There are 4 nested groupings, the coarsest first. Each group lies inside one group of the grouping before and may be the whole of it. The rows also spread widely along 16 directions, which tell nothing about the answers.
(in the rows, 128 means zero)
Some rows, each with its group in each grouping after it:
[179 116 132  74 115 155 127 111  95 114 115 141 112 127 115  90 117  91
  97  91 145 128 133 111 128 105 111 104 111  80 136 198 153 122 135 116]
dat mak K551 K717
[ 78 167 147 152 172  99  30 141 100 115 145 142 172  99 125 131  86 169
  81 115 168 149  67  64 110 171 131 199  71 102  84 137 116 171 123 146]
dat dod K455 K961
[198 136 156 103 110 163 169 150  84 125 145 177  92 171 178 113 182 114
 109 103 134  62 123 112 123 106 166  91 130 150 150 114  94 149 117 101]
dat dod K827 K141
[125 151 158 134 115 125  89  95  95 118 117 129 101 176 128 150 163 136
  77 131 110  92  98 142 113 135 111 154  88  96 147 106 113 125 134 130]
dat Noko K390 K66
[108 171 157 140 123 146 123 119 129 143 122 109 165 161 113 138 126 135
 129 110 139  97 113 110  85 111 128 111  81 149 155 115 108 199 142  92]
dat mim K683 K180
[146 162 148 144 157 132  94 126 120 145 171 141 163 121 151 154 125 157
 123 131 153 135  96 107 128 107 149 139 162  97 101 120 151 159 148 126]
kulo sif K919 K256
[105 158 136  80 100 160 163 148 132 173 134 136 131 128 117 134 186 119
 131 181 138 172 117 146 115 144 119 165 107 194 157  46 127 102 130  88]
dat Noko K257 K878
[ 75 182 150 219 137 140 127 113 172 153 132 104  92 140 146 174 142 169
 132 136 137  81 116 140 119 107 128  87 171 147 102  92  65 172 158 155]
kulo ripev K477 K561
[134 178 156  91 134 155 117 126 112 157  96 153 128 159 113 140 142 152
 125 119 117 195  99 121 139 129 114 153 102 106 113 155 147 114 157  80]
dat dod K455 K338
[129 150 107 159 106  95 147 121 176 126 143 148 117 160  89 182 146 172
 146 143 147  91 176 135 130  91 128 130 137 166 138 141 182 155 100 109]
dat dod K827 K815
[100 206 155 136 142 154 111 128 107 165 154 103 142 113 163 147 150 125
 143 139 142 151 102 113 129 116 131 112 133 140 106 144  85 116 166 148]
dat mak K788 K502
[107 204 170  88 140 125 133 126  92 160 110 133 170 137 131 139 151  99
 126 134  90 113 152  72  95 134  93 114  90 174  79 112  72  99 124 140]
dat mak K893 K793
[140 143 136 113 106 115 154 132 165 186 107 141 151  93  83 132 129 111
 103 121 177 156 122 126 125  92 120 163 180 150 129  29 141 114 202 101]
kulo ripev K202 K292
[128 244 176 114 129 155 151 107 120 159 151 113 134 149 115 171 146 110
 159 118 130 172 154 100 179  84 101  99 142 111 107 221 101 100 143 121]
dat mak K551 K312
[120 165 205 108 156 117 140 108 111 152 138 113 157 137  99 134 131  87
 127  96  96 173 123 133 126  97 107 105 141 133 108 142  75 107 152 138]
dat dod K415 K327
[141 157 138 107 180 110 139 122 101 125 103 130 160 141 117 136 136 126
 120  87  99 158 109  97 150 121 123 131 121 104 103 122  98 101 163 106]
kulo ripev K398 K948
[128 168 102 124 156 117 148 160 130 133  90 163 130 103 146  93 123 145
 107  90 170 111 146  59 133 135 139 120 124 163  88 113  66 119 149 124]
dat Noko K390 K232
[123 180 201  91 149 142 120  98 125 166 111 136 160 132 101 140 130 111
 122 142  77 130 151 104  92 114  58  91 150  92  70 139 132 127 107 154]
dat dod K415 K475
[131 140 111  63 136 138 205 127 142 111 116 100 161 129  76 101 154  94
 153 111 113 161 167 122 134 116 110  94  86 144 179 146 117 109 103  86]
dat Noko K123 K911
[153 114 103 151  97  82  80 109 144 130 115 143 118 102 114  99  96 153
 105  93 201  72 144 122  74  94 156 110 102 117 144 196 139 146 141 156]
dat dod K455 K338
[ 98 152 160 181 141  80  75 126 145 135 174 149 166 141 115 163 111 178
 113 134 157 107 106 134  96 124 148 164 119 146 116 112 135 189 113 135]
dat Noko K390 K66
[106 211 130 127  93 134 114  90 142 135  83  92 135 149  59 172 104  98
  81  98 165  99 156  45 141  86  52 150 116 110 123 138 164 159 181 103]
dat dod K455 K338
[121 146 145 126 138 165 132 144 129 154 112 165  82 156 161 131 131 159
 148 135 107 133 135 128 115 115 124  72 146 169  70 186 128 133 127 126]
dat dod K415 K475
[ 94 151 160  94 180 136 132 140 111 109 154 125 168 110 105 119  94  98
 138 110 109 170 146  67 140 128  93  98 123 143  71 202 120 146  82 137]
dat dod K415 K327
[141 111  89 150 161 111  79  93 119 113 136  88 137 134 152 145 124 158
 134 118 123 128  99 153 118  90 145  99 129  88 124 187 177 125 172 146]
dat Noko K390 K66
[144 162 115  95 176 104 148 111 100 123  82  94 193 138 138 113 151 116
 139  83  82  87 149  81  83 111 123  76  69 131 130 123  72 107 155 125]
dat Noko K123 K911
[101 100 119 136 130 142 138 143 163 146 118 142 128 151 116 142 138 173
 148 166 104 116 135 160  74 129 124 111 120 196 113  81 171 171 115 100]
dat mak K551 K312
[191 146 132 128 155  77 142  92 156 138  73 144 146 133  83 118 133 157
  96  56 145 136 139 139 140  83 129 134 146  53 138 115 120  99 196 109]
dat Noko K123 K911
[129 151 127 126 146 146 163 130 141 178  87 118 123  98 176 106 180 136
 151 145 101  83 142 135  67 110 132  45 159 167  97  60  55  93 164 169]
dat dod K827 K141
[ 77 131 103 156 181  93  85 110 112 124  98  77 131 108 150 137 157 159
 133 133  89 149  83 157 101 146 139 128  90 130 108 105  70  63 179 175]
dat dod K827 K141
[124 178 148 148 117 136 177 110 168 130 136 137  64 148  92 150 158 141
 136 121 134 145 166 157 174  96 111  97 171 125 132 174  97 107 117 137]
dat dod K455 K338
[125 146 149 114  94 127 128  87 112 132 178  91 128 159 111 183 154  90
 147 158 103 114 138 157 119  86 109 102 121 138 159 175 166 117 108 136]
kulo ripev K202 K292
[ 67 103 142 148  96 122 126 124 136 106 135 115  76 149  83 142 121  98
  97 139 127  97 147 139 107 124  98 128 109 217 128 118 121 153 104 142]
dat dod K415 K327
[104 147 128 118 131 126  96 122 107 135  58 118 134 149 106 123 102 126
  95  82 137 137  98  83 110 124 110 150  66 140 110 126 119 137 207  89]
dat dod K827 K815
[165 143 101 147  89  99 114 118 141 166 101 156 103 135 136 141 136 160
 124 114 182  88 133 138 103  84 162 123 130 147 138 140 139 114 184 116]
kulo ripev K398 K948
[ 42 176 154 137 188 150 183 154 178 156 110  97 169  81 111  90 109 135
 193 116 115 180 156 106 103 128 119  39 131 194  86 154  18 148 115 143]
dat dod K415 K327
[108 145 183 136 146 133 141  75 149 135 113  91 137 135  76 161 147 100
  86 129  77 111 119 144 117 108  61 117 172  72 119  37 116 140 146 146]
kulo ripev K202 K292
[193 157  80  70 173 116 148 145  72 140 124 133 197 104 188 113 193 130
 148 124 114 108 124  82 105 123 168 109  99 138 129  93 108  66 145 130]
dat mim K683 K180
[158 167 184 114 194 141 132 134  96 136 168 141 178 139 165 131 150 132
 120 106 102 130  96 104 128 118 141 107 148  97  98 104  95 154 129 126]
dat Noko K123 K911
[129 185 125  89 120 125 141 139  97 170 125 125 137 140 139 162 143  90
 128 123 141 165 136  89 146  95 119 147 131 214  91 122 138  70 206 100]
dat Noko K257 K878
[104 155 170 113 213 149 124 113  90 104  98 105 159 160 136 136 139 132
 119 101  36 136  97  92 121 144  88  93 103  83  75 121  85 141 128 125]
dat dod K827 K141

New rows. What belongs after each?
[ 90 200 130 129 162 112 145 120 140 135 118 112 148 161  97 164 133 161
 168 104 118 210 132 126 170 118 127 136  89 142 121 200 108  98 151  88]
dat Noko K257 K878
[171 137 141 110 184 139 172 125 125 120 107 147 141 151 141  97 175 170
 153  90  85 143 121 157 123 125 157  73 115  77 148 145  74 120 117 102]
dat mak K788 K502
[125 140 197 110 116 174  80 110  83 141 160 125 113 151 137 138 150 113
  94 143 124 157  59 151 117 130 120 151 108  89 144 129 139 152 130 122]
dat dod K415 K327
[143  82 118 131 124  76 109 116 113 113 150 132 116  97 131  96 155 122
 113 126 139  93 131 168  80 123 164 112 102 147 160 135  92  92 100 184]
dat dod K415 K327
[107 220 194 133 123 175 136 141 122 174 156 139 128 138 155 133 111 111
 130 114 168 128 125  82 133  98 122  88 153 162  89 169  76 177 148 119]
dat Noko K390 K232
[108 121  69  92 159  83 154 149 119 146  63 135 148  96 149  90 189 159
 149 144  94 133 142 139  66 171 152 123  55 208 126  59  52  27 138 141]
dat Noko K257 K878
[114 179 153 109 154 152 146 127  93 111 156  99 149 113 134 125 163  77
  94 117 130 124 109  80 153 132 111 130 121 124 127  77  61 124 132 143]
dat mak K893 K793
[121 149 139 132 104 149 110 136 128 203 152 139 100 127 176 174 190 152
 144 208 125 147  98 183  99 109 138 142 179 195 101  57 163  85 174 148]
dat dod K415 K475
[164 157 136  92 118 151 144 113 112 140  98 138 117 163 114 142 119 106
 120  96 126 127 140  91 143  85 102 100 132 116 111 182 160 129 164  85]
kulo ripev K398 K948
[ 92 184 156 131 147 109  88 107  92 121 124 102 123 122 108 152 123 103
  90 105 133 168  99  97 160 127  99 164 106 103  95 157  91  85 170 150]
dat dod K827 K141
[ 50 204 116 163 149 102 111 121 144 133 110  94 173 168 100 198 129 173
 169 143  98 124 151  94 107 128 106 130  59 189 102 153 122 146 129 108]
dat mak K551 K312
[140 137 114 121 127  91 108  95 140 153  80 129  94 108 113 124 124 134
 111 115 134 138 154 148 116  99 105 112 141 116  88 172 129  47 182 169]
dat Noko K123 K911
[135 185  92 147 175 125 147 152  96 107  91 135 130 169 168 147 150 155
 106  66 136  97 117  47 161 122 149 137  99 167 103  93  77 133 194  83]
dat Noko K257 K878
[ 84 177  99 165 154 145 128 120 141 128 125  82 140 110 151 146 151 153
 143 142 134  99 121  97 116 122 132 100 125 141 124  92  84 139 152 145]
kulo sif K919 K256
[120  89 134 117 193 103 144 134 149  89 127 142 160  93  89  74  97 128
 114  90 116 139 144 114 112 138 119  93 125 115  92 139  99 151  85 146]
dat mak K893 K793
[127  84 110  99 142  71 117 134 115 106 125 156 101 139  82 141 110 114
 111 114 112 191 144 142 156 118 113 166 134 184  81 175 184  57 140 127]
dat dod K415 K475
[ 61 186 147 183 134  89 134  80 159 114  93  65 131 193  67 180 110 134
 139  81 100  98 163 130 118  87  96  94  75 166 139 173  76 152 165 116]
dat Noko K123 K911
[ 63 123 105 172 167 102  72 103 111  94  89  70 123 139 126 136 132 158
 106 107  96 116  79 135  93 149 125 133  57 127 131 111  80 127 170 153]
dat dod K455 K338
[152 153  93  89 160 105 170 158 125 161  71 147 183 112 130  97 155 152
 153  93 136 165 132 110 112 124 164 133  91 174 130  85  83  76 187  83]
dat mak K551 K717
[167 139 142 118 177 126 170 102 128 121  82 126 147 160 125 119 145 140
 139  76  71  95 150 119 109  96 125  55 138  94 118 119  85 127 151 113]
kulo sif K919 K256
[131 136  79 110 126 113  76 135 103 144  86 139 128 123 149 116 111 162
 142 115 156 148 116 102 100 120 148 128  72 151 105 216 162  97 170 117]
dat dod K415 K475
[ 97 159 177 119 105 162  81  86  92 100 123 103  89 179  79 160  85  76
  64 101 130 135 106  86 157 111  61 153 105  93 112 180 158 161 161 104]
kulo sif K919 K256
[133 150 150 100 133 152 163 128 142 139 132 141 118 111  88 129 154 104
  93 139 138 154 131 123 157 124  88 147 170 120 121  64 130 119 126 121]
dat mim K683 K180
[ 88 130 141  93 150 120 138 149 122 123 143 147 101 128  88 132  98 103
 119 117 131 246 124 131 192 131 103 162 142 185  72 186 142  79 144 107]
dat Noko K390 K232
[148 175 151 107 124 138 158 125 120 160 124 140 121 148 125 156 156 110
 131 124 124 133 151 108 145  86 112 111 161 160 102 133 131 104 154 117]
dat dod K415 K327
[ 81 157 143 137 168 140 156 109 162 152 105  94 131 120 120 137 151 141
 164 144  75 149 146 158 106 115  99  62 148 152  86 118  82 104 140 156]
dat mak K893 K793
[135  87  82 140 124 108 113 135 147 114 130 135 140 134 109 129 112 157
 121 124 161  95 131 128  93 110 146 130 108 169 138 121 190 175 128 105]
dat mim K683 K180
[116 175 161  96 122 146 160 140  92 119 167 135 148 158 133 134 150  91
 146 130 111  89 147  79 113 129 127  91  78 177 143 161  78 159  63 111]
kulo ripev K398 K948
[122 156 154  83 162 149 171 115 132 147  72 122 143 146 112 102 155 131
 143 115  72 155 136 139 107 131 100  77 104 113 123 120  78 104 132 105]
dat Noko K390 K232
[ 86 180 156 105 116 151  59  96 102 194 129  94 143  96 167 134 133 119
 146 189 116 139 112 139  58 123  97  87 108 128  83 185 128  90 147 191]
dat Noko K390 K66
[128 107 106 168 156  97 128 131 138 116 140 100 126  91 136  94  99 122
 130  68 171 119 127 132 118  88 172  79 139 163 119 164  68 127 187 159]
dat mak K551 K312
[ 99 177 124 121 123 105 141 143 160 151 131 136 158  95  77 142 106 110
 102 129 186 150 154  76 148 110  97 167 158 179  95  89 140 130 155 120]
dat Noko K390 K66
[138 122  81 148 180  92 126 119 139 109  98 126 152 122 130 129 138 183
 137 102 118 119 116 121 118 132 152 114 105  96 126 127 115 121 138 121]
kulo ripev K477 K561
[123  84 112 112 127 127 116 118 132  93 124 118 108 106  95  76  96 113
  97  94 164 140 123 136 118 124 127 113  87 109 152 191 131 141 122 128]
dat Noko K123 K911
[125  86  79 138 170 137 113 142 155 134 133  93 171  49 163  61 111 154
 141 119 177 122  98 134  68 116 172  74 127 123 140 116 116 164 157 151]
dat Noko K123 K911
[124 135 162 174 132  91 126 103 146 120 138 132  89 126 105 134 158 138
  86 107 142 105 115 167 134 116 134 140 148 106 142  86  68 116 142 165]
dat dod K827 K815
[ 97 112 101 139 137 131 145 139 144 150 128 103 109 126 141 135 145 139
 164 142 120 163 121 180 113 104 147  95 142 209 119 123 123  99 181 127]
dat mak K788 K502
[ 83 186 149  87 121 190  97 126 113 201  65 117 148 116 151 102 144 156
 156 161 116 175  89 132  60 157 114 111  50 130 120 139  92 112 165 107]
dat mak K551 K717
[ 66 125 128 140 139 135 169 122 191 127  87  87 150  92  71  73 125 136
 136 112 135 112 145 135  63 138 113  73  90 146 170  84  47 179 111 133]
dat dod K455 K338
[159 137 155 121 185 109 149 119 106 102 132 122 151 130 115 102 101  93
  93  34 137 135 126  88 154  92 132  97 143 104 108 151  78 138 169 121]
dat Noko K257 K878
[145 116 154 134 103 136 120 115  95 102 177 135  81 175 138 141 175 119
 102 136 119  90 110 162 124 118 143 124 108 135 173 138 124 140  92 135]
dat dod K415 K475
[101 150 117 103 144 115 110 116 150 167  61 132 134 120  89 128  90 146
 136 119 127 193 147 118 113 115  87 125 114 143  64 181 164  87 181 112]
dat Noko K257 K878
[107 143 144 105 131 127 137 117 150 132  90 149  86 105  62 115 103 108
  90 117 141 173 157 116 157 128  64 136 153 122  76 152 128  88 132 142]
dat mim K683 K180
[ 99 188  98 131 129 109 162 143 153 159  57 132 140 138 112 143 160 165
 147 119 131 119 151  95 109 126 128 131  86 196 121  79  83 103 174  93]
dat dod K827 K815
[139 146 103 119 119  93 103 144  91 141 176 142 166 133 155 173 164 132
 132 163 143  99 113 106 106 122 162 168 102 191 136  91 160 117 124 122]
kulo ripev K398 K948
[113 123 167 142 130 126  97  89 149 130  65 132 117 160  82 111 105 155
  82  96 117 101 113 146  77 129  92 119  94  79 129 116 117 178 143 113]
dat Noko K390 K232
[ 72 184 141 126 143 187 136 160 163 161  92 131 175  98 123  99 115 161
 136 140 162 113 119  56  77 150 108 104  98 140 110  83  97 221 112  94]
dat dod K827 K141
[118 152 149 134 115 102 122 106 110 142 134 105 109 150 119 146 111  85
 117  90 140 126 143 125 128  77 122 105 126 190 108 177 104  99 191 138]
dat Noko K257 K878
[ 76 136 123 100 141 155 150 150 139 152 113  99 173  96 118 104 126 106
 147 151 117 129 140  99  68 138 106  92  95 207 109  83 103 147 128 123]
dat mak K551 K312
[ 54 188  98 124 127 167 133 140 129 115 114  75 135 130 115 121 118 130
 158 118 161 165 120  75 140 135 123 110  48 163 157 209  96 154 130  95]
dat dod K415 K475
[118  86 121  99 173 104 159 131 119  93 127 106 155  99  93  82 132  98
 116  92 112 170 113 140 126 140 141 125 105 138 152  90  69  97 137 127]
kulo sif K919 K256
[161  50 141  92 110  89 112 114 133 119 143 148 141  83  78  67 110  96
  95 114 163 116 139 158  69 112 135 118 116 116 161 147 152 134  88 155]
dat dod K415 K327
[133 185  95 144 128 127 159 122 127 127 120 106 139 158 142 169 171 144
 147 117 133  89 133  95 137 105 144 111 105 152 156 115 105 132 148  97]
kulo ripev K477 K561
[139 183 151  95 149 134  83 107 133 213  95 127 164  68 129 133 132 140
 121 150 139 206  96 127 107 107  97 147 177  72  65 105 157  64 213 155]
dat dod K455 K338
[111 144 135  73 135 164 151 122 120 183  81  92 160  97 130 105 124  83
 148 125 107 175 111 116  93 107 103  81 131 154 104 112 108  92 203 115]
kulo ripev K202 K292
[ 99 130  52 113 152 154 158 120 187 131  70 103 124 105 102 126 147 176
 169 159 114 173 152 141 128 126  99  94 125 121 114 143 176 103 132 109]
dat mak K893 K793
[130 116 141 139 194 117 120 127 116 103 117 131 132 111 140  94 106 130
 108  77 108 110 127  95 117 118 123  71 150 107  70 158  81 140 131 167]
dat dod K415 K475
[ 81 162  86 152 176  61 143  98 173 120  52  91 132  73  80 104 136 146
 113  98 125 132 166 119 127 136  96 110 123 110 103 105  32  48 164 187]
dat Noko K390 K66
[100 176 169 119 136 161 144 103 114 104 111 104 107 168  97 151 140  95
  98 111  94 104 139  86 146 119  65 104 114 105 115 138 102 154 114 119]
dat dod K827 K141
[ 65 122 167  93 152 188 128 135 160 166 120 129 135  64 106  95 110 114
 124 187 108 176 113 125  84 164  63  96 157 119  64  94 128 150  88 152]
kulo ripev K477 K561
[108 143 159 143 166 138 129 117 124 120 108 112 129 145 130 120 107 114
 100  86 106  97 125  99 112 107 102  77 141 133  86 122  83 166 159 137]
dat Noko K390 K66
[150 184 158 138  96 138  80  88 104 158 133 125 130 139 152 144 136 132
 115 129 153  64 122 108  81  96 132 101 109  88 135 167 119 146 147 148]
kulo sif K919 K256
[111 149 134 135 179 121 137 155 149 110 125 158 146 132  87 117 107 175
 121  81 157 210 102 104 179 139 143 166 122 110 117 151 123 157 131  76]
dat dod K415 K475
[146 109 139  90 109  94 161 107 126  97 128 127 134 146  64 118 151  89
 110 111 111 100 165 135 111 111 109 119  87 138 174 132 128 118  88 120]
dat dod K827 K815
